There are 7 hidden switches. A switch that is on adds its own fixed numbers to the row, and there is some noise. The rows also spread widely along 12 directions, which tell nothing about the answers.
Known rows, each followed by its switches (1 for on, 0 for off):
[ 0.55  0.07 -0.54  0.57  0.13 -0.91  0.10  0.54  1.83  1.40  0.23  2.06
 -0.54 -1.31 -2.47 -0.19 -1.00  0.07  0.54  1.70  0.72 -0.23]  0 1 1 1 1 1 1
[-0.56 -0.76 -0.47  0.97 -2.07  1.05 -0.28  0.93  1.53  1.42 -1.03  2.43
  1.09 -2.16 -0.41  0.73  0.61  1.37  0.24  0.59 -1.11  1.33]  0 0 0 1 0 1 1
[ 0.80  0.58  0.47 -1.15 -0.96 -0.67 -0.05  1.18  0.37  0.40  0.46 -0.74
 -0.88 -0.25 -0.82  0.89 -0.73 -1.53  0.34 -0.40  0.34 -0.55]  0 1 0 0 0 0 0
[-0.11  0.98  2.67 -5.61  1.46  2.26  0.87 -1.75 -2.21  0.25  1.18 -0.92
 -0.19  2.55 -1.86  0.06  2.82  0.97 -1.63 -1.17  2.58  0.04]  1 1 1 1 1 1 0
[ 0.88  1.24 -1.03 -1.12  1.97 -0.02 -0.12  0.56 -0.69 -0.60  0.46 -1.22
 -2.31  0.71 -0.88 -0.74 -0.96 -0.90 -1.44 -0.98  2.07  1.23]  0 1 1 1 0 0 1
[ 0.66 -0.07  1.46  3.83 -0.69  0.96 -0.14 -0.16 -2.50  0.04  1.55  2.66
  1.43  0.11 -0.79  0.55  0.85  0.59 -1.36  0.69  0.01  0.74]  0 0 0 0 0 1 1
[ 1.48 -0.05 -0.67  1.86  0.82  0.71 -0.69  0.73 -0.34  0.13  1.64  3.12
  0.32  0.77 -1.13 -1.10 -0.34 -0.45  1.68  2.57  0.13  1.61]  0 1 0 0 1 0 0
[ 0.23  2.09 -0.53 -0.38 -4.57 -0.56 -0.31 -0.32  1.95  1.94  0.29  1.72
 -1.58  0.99 -0.59 -0.42  1.95  2.20  3.10 -1.54  0.60  0.06]  0 1 0 1 1 1 0
[-1.43  0.00  0.14 -0.17  0.01  0.21  0.27 -0.43 -0.16  1.81  0.98  3.80
  3.61 -1.94 -0.02  0.37 -0.17  2.22  1.74  5.93 -1.85 -1.89]  0 0 1 1 0 0 1
[ 1.19 -0.56 -1.71  3.34  3.66  1.10 -0.71 -0.17 -1.39 -0.58  2.77  1.47
  0.94  0.55 -0.88  0.55 -0.79  0.78  0.49  1.78  1.76 -0.29]  0 1 0 1 0 0 0
[ 1.06  1.41  0.68  2.84 -1.09  0.61 -0.50  0.60 -2.72 -0.61  1.47  0.62
 -0.44 -0.17 -0.81  0.66  0.43  0.61 -2.17 -0.58  0.71  0.08]  0 1 0 1 0 1 1
[-0.09  2.21  1.47  0.61 -3.41 -1.50 -1.42  1.04 -0.66 -0.94  0.97  1.02
 -1.01  0.68 -0.47  2.13  1.62  2.32 -2.46 -1.33  2.12  1.98]  1 1 1 1 1 1 0
[ 0.47 -0.53 -0.08 -0.07 -0.21  0.06  1.27  1.38  1.29  1.65 -1.38  0.78
  0.50 -2.67 -1.46 -0.62 -1.82 -2.68 -0.56  0.92 -1.16  0.90]  0 1 1 1 0 0 1
[-0.25  0.13  0.36 -0.38 -1.67  1.91  0.36 -0.36 -1.05  2.25 -1.45 -0.29
  1.79 -1.76  0.42  1.74  0.05  0.14 -1.29 -0.61 -2.31 -1.15]  0 1 0 1 1 1 1
[ 1.02  1.57 -0.92 -1.99 -2.29 -0.02 -0.28 -0.19 -1.61  1.63  1.98  0.93
  1.39  1.54  1.30 -1.73 -1.19 -2.29  3.91  0.13 -1.74  1.03]  1 0 0 0 0 0 1
[-0.34  1.64  0.62  1.97 -2.34  0.90  0.70 -2.46 -0.40  2.10  0.23  1.85
  0.42  1.27  0.64  0.17  1.84  1.59  1.63 -1.45  0.26 -0.55]  0 1 1 0 1 0 0
[ 0.23  0.15 -0.18 -1.26 -1.24  1.13  0.53  1.77 -0.06  0.53 -0.95  0.65
  2.94 -4.76 -0.38  1.20 -1.20  2.30 -3.02  3.04 -0.38 -0.73]  1 1 1 1 1 0 1
[-0.37 -0.37 -1.06  0.93  1.16 -3.49 -0.43 -2.01  0.34  2.33  2.36  0.92
  2.90  2.64  0.56  3.60 -2.07 -0.55  1.18 -0.56  1.28 -0.55]  0 1 0 0 0 0 1
[ 0.53 -0.70  0.10  0.47  2.15  1.88 -1.40  1.28 -1.95 -1.55  0.92  0.62
  0.51 -0.36 -0.08  1.60  0.21  1.31 -1.92  1.81  0.50  0.87]  0 0 0 0 1 0 0
[ 0.33 -0.78  1.60 -0.10 -0.71  0.29 -0.32  1.86 -1.12 -0.34  1.30  0.77
  2.16 -0.61 -0.15  2.71  0.14 -0.41 -1.55  0.10  0.21  1.50]  0 0 0 1 0 0 0
[-1.41 -0.85  0.87 -2.07  0.52 -0.08  0.22  0.42  2.15  2.21 -1.26  1.85
  0.03 -2.04 -1.79  0.53  0.02 -1.12  0.47  2.14 -0.91 -0.33]  0 1 1 1 1 0 1
[-0.39  0.47 -0.70 -0.83 -0.60 -0.35 -0.32 -0.45 -1.38  1.59 -1.95 -1.10
  0.82  0.73  2.38  1.28 -1.65 -1.89 -1.54 -1.35 -2.73  1.22]  0 1 0 0 0 0 1
[ 0.62  1.26  0.24 -1.63 -0.62  1.01  1.20 -1.36 -2.17  2.15 -1.00 -0.75
 -0.04  1.45  1.20 -1.46 -0.51 -2.37  0.27 -1.53 -1.98  0.46]  0 0 1 0 1 0 1
[ 0.98  1.15 -1.46  0.95  2.06  0.76 -0.83  0.00 -0.92 -0.89  1.66 -0.49
 -0.77  1.36  0.13  0.96 -0.79  1.02 -1.39 -1.92  3.32  1.47]  0 1 1 0 1 0 1

New rows, each followed by its switches (1 for on, 0 for off):
[ 1.61  1.11 -1.82  1.83 -2.80 -1.43 -1.04  2.09  1.36  0.77  2.07  3.38
  0.76 -0.19 -0.35 -0.41 -1.23  0.43  3.33  2.36 -0.18  1.35]  0 1 0 1 1 0 0
[ 2.98  1.30 -3.71  0.56 -0.41  0.49 -0.60  2.22  1.80 -0.93  0.65  0.66
 -0.56 -1.02 -0.82 -1.48 -2.72  1.14  0.60  1.08  1.60  2.18]  1 1 1 0 1 1 0
[-0.82 -0.20 -0.31  1.86  0.18  0.10 -1.05 -1.27  0.12  1.93  0.42  2.12
  1.08 -0.21 -0.36  1.89 -0.11  0.57  1.07  1.26 -1.17 -1.49]  0 1 0 0 1 1 1
[-0.37  0.60 -0.75  2.09 -1.89  1.25 -0.94  0.61 -1.65  0.54 -0.39  0.26
  1.95 -2.30  2.45  1.99 -0.76  1.03  0.02  1.86 -3.41 -1.85]  0 0 0 0 0 0 0
[ 1.22  0.97  1.77 -1.40 -0.57  0.05  0.66  0.88 -0.88  1.01  2.55  0.00
  1.71 -1.45 -2.14  1.78 -1.03 -0.81  0.75  2.14  0.10 -3.53]  0 1 1 1 1 1 0
[-1.96  1.77  0.27  1.80 -2.47 -3.12 -0.16 -1.27  0.52  1.54 -1.60  1.64
 -1.02 -0.61  0.24  1.44  1.18  3.24 -2.39  0.52  0.56 -0.79]  0 1 1 1 0 0 1
[ 0.74  0.03  0.27  1.41 -2.11 -2.04 -0.10  0.50  0.49  1.28 -0.25  0.24
  0.63  0.11  0.10  2.67 -0.77 -0.77 -1.05 -1.81  0.12  0.73]  0 1 0 0 1 0 0
[-1.52 -1.82 -0.72 -1.54  1.00  2.34 -0.29  0.55  2.82  1.04 -2.60  1.31
 -1.28 -2.49 -0.90 -0.14  1.80  1.15  0.63  1.25 -0.99  0.61]  0 0 0 1 0 0 0
[ 1.42  2.19  1.73 -0.25 -2.07 -0.28  0.87 -0.66 -3.97  1.45  2.60 -0.29
  1.90  3.32  0.68  0.46 -1.21 -3.96  0.29 -2.73 -0.87  1.70]  0 1 1 1 0 1 1
[ 0.69  0.22 -1.31  2.45 -0.12  1.26  0.53 -0.87 -1.78  1.52 -0.24  0.72
  3.38 -2.05  0.98  1.62 -0.54  3.18 -1.14  2.50 -1.41 -2.76]  0 1 0 1 1 0 0
[-1.47 -0.18 -1.69  0.27 -0.54  0.76 -0.53 -1.82  0.85  2.14 -1.10  0.16
  0.02 -0.63  1.03  1.07  1.27  1.60  0.75 -2.35  0.12 -0.10]  1 0 0 1 0 0 1
[ 1.64  3.36 -0.15  6.94 -3.08  1.96  0.55 -1.30 -4.12 -0.60  0.40  0.66
 -0.69  0.43  1.75 -1.00  1.16  2.24 -1.99 -2.47  0.50  0.20]  0 1 1 0 0 0 0
[ 0.85  0.29  0.47 -2.53 -1.82  3.98  1.40  0.28 -0.70  2.13 -0.76  0.11
  1.59 -1.17  0.10 -0.94  0.81 -0.71  1.55 -0.49 -1.95 -0.09]  0 1 0 1 1 0 0
[ 1.37  1.68 -0.67  0.21 -1.29  0.10  0.06  0.19 -0.92  1.43  1.79  0.83
  1.25  1.09  0.02  0.06 -1.63 -1.38  1.61 -0.52 -0.38  0.77]  0 1 1 1 1 1 1
[ 3.42  3.50 -1.69  0.36 -0.96  1.45  0.84  0.16 -4.02 -0.41  1.69  0.57
  1.42  1.62  0.82 -2.89 -2.11  1.60 -0.86  2.13 -0.08  0.95]  0 1 1 0 1 1 1
[ 0.37 -1.00  0.55  2.64  0.34 -0.66  0.34 -0.95 -1.67  1.15  1.65  1.59
  4.22 -0.55 -0.23  2.61 -1.06  0.38 -2.12  0.39  0.90  0.02]  1 1 0 0 0 0 1
[ 0.33  1.58 -2.80 -0.44 -1.60 -2.31 -1.99  0.66  0.99  0.33 -0.08 -1.92
 -0.67 -0.98  0.68  3.44 -1.45  2.76 -0.98 -0.63  0.85 -1.95]  1 1 0 1 1 1 0
[ 0.84  2.00  0.56  2.35 -0.15 -1.62 -0.62  0.30 -3.79 -0.87  0.77  0.49
  0.38  0.81  0.44  0.81 -1.72 -0.07 -3.78  2.23 -0.86  0.34]  0 1 1 0 0 1 1
[ 2.00  1.68 -0.41  3.98 -1.34  0.41 -0.91  0.67 -2.86 -0.14  3.27  2.28
  1.15  0.44 -0.30 -0.71 -1.67 -1.07  1.56  1.93 -1.00 -0.31]  0 1 0 0 0 1 1
[ 0.85  1.33 -2.47 -2.59  1.68  2.19 -0.43  0.20 -2.46 -0.63  0.70 -1.74
  2.32  0.29  2.16  0.95 -1.76  2.17 -2.52 -0.40  1.15  1.64]  1 1 1 1 1 0 1
[ 0.58  1.04 -0.68 -0.13  0.11 -2.08 -0.36  0.76  0.30 -0.01  2.23  0.45
  1.89 -0.51 -0.85  2.70 -1.88  2.11 -0.47  3.03  1.31 -2.06]  0 1 1 1 0 1 0
[-0.75 -0.02  0.04 -0.01 -1.35  2.92 -0.58 -0.82  0.66  1.86  2.79  0.06
  3.07 -3.11 -0.82  4.17  0.95  2.74  1.89 -1.52  1.65 -4.49]  1 1 0 1 1 1 1
[ 1.19 -0.12 -0.96 -2.17 -1.29  1.37  0.77  0.00  1.84  2.39  0.35 -0.14
  0.95  0.54 -0.01  0.25 -0.78 -1.77  3.39 -2.41 -0.03  0.45]  0 1 0 0 1 0 0
[-0.23  2.62  0.28  1.89 -2.19  2.23 -1.03 -0.25 -2.67 -0.79  0.92 -0.57
  0.33  0.46  2.50  2.58  1.16  2.55 -1.64 -2.57  0.63  0.12]  0 1 1 0 1 0 0
[-0.28 -0.88 -0.06  2.08 -1.99  3.06 -0.16  1.30  3.17  0.45  0.50  2.22
  0.77 -3.02 -1.69  1.97  1.81  2.62  0.88 -1.39  1.71  0.51]  0 1 0 1 0 1 0
[ 2.18  0.62 -3.86  1.16 -0.29  1.29 -1.08  2.08  0.05 -0.66 -0.35 -0.83
 -0.27 -1.36  1.73  0.03 -2.33  1.31  0.08  0.21 -0.43  0.91]  0 0 0 0 1 0 0
[ 1.77  2.55 -0.82 -0.09 -1.65 -0.58 -0.44  0.49 -1.53 -1.05  1.03  0.66
 -2.14  2.59 -0.10 -2.36  0.58  0.68 -0.47 -0.97  1.54  3.58]  1 0 1 1 0 1 0
[-0.36 -0.05  0.11  1.89 -0.95  1.37 -0.61 -0.99 -2.90  0.51 -0.33  0.65
  2.64  0.09  1.55  2.23  0.87  1.33 -2.15 -0.48 -1.76  0.88]  1 0 0 1 0 1 0
[-1.19  1.72  0.10  2.62 -0.30  0.37 -0.79 -0.63 -1.63  0.30 -0.71  0.71
 -1.12 -1.96 -0.16  0.99  0.54  2.02 -2.02  1.96 -1.14 -2.71]  0 1 1 1 0 1 1
[ 1.04 -0.33 -0.21  1.32  0.77  1.13  0.32 -0.83 -1.08  1.13 -0.40  1.91
  1.46  0.16 -0.67 -0.27 -0.24  0.64 -0.39  2.55 -1.45 -0.34]  0 1 0 0 1 1 0
[ 1.43  0.92  2.72 -0.95 -1.45 -0.03  0.05  1.38 -3.93 -0.04 -0.95 -0.45
 -0.69  0.76  0.11 -0.34 -0.12 -3.49 -2.85  0.40 -2.81  1.45]  0 1 0 0 1 0 0
[ 1.58  0.01  0.63 -0.10 -1.27  2.72  2.07 -1.11 -1.13  2.04 -0.55 -0.49
  2.79 -1.40 -0.55  0.90  0.01  1.17 -0.95 -0.40 -0.61 -2.56]  0 1 0 0 1 1 0
[-0.53  1.80  1.48 -1.96 -1.68  1.91  0.53 -0.65 -2.34  1.16  0.55 -0.02
  1.65  0.35  0.61  0.85  0.52  0.28 -0.56 -0.28 -1.19 -0.34]  0 1 1 1 0 1 1
[ 0.75 -0.19  2.05  0.41 -0.95  1.41  1.49  0.15 -2.13  1.23 -0.67  0.73
  0.25 -0.05 -0.99 -0.97  0.76 -2.71 -1.74 -1.68 -0.78  2.00]  0 1 0 1 0 0 1
[ 0.85  1.42 -0.63 -2.80  0.36 -1.35 -0.57  0.04  0.43 -0.36 -0.97 -1.61
 -4.56  3.42 -0.99 -1.04  0.26 -0.98 -0.71 -2.42  1.50  2.14]  0 1 0 0 0 1 0
[-0.46  0.51  2.75 -0.19 -1.06 -0.06  0.77 -0.71 -0.39  0.87  1.02  0.95
  0.45 -0.88 -1.82  1.01  1.25 -0.33 -0.46  0.22  1.20 -1.63]  1 1 1 0 0 0 0
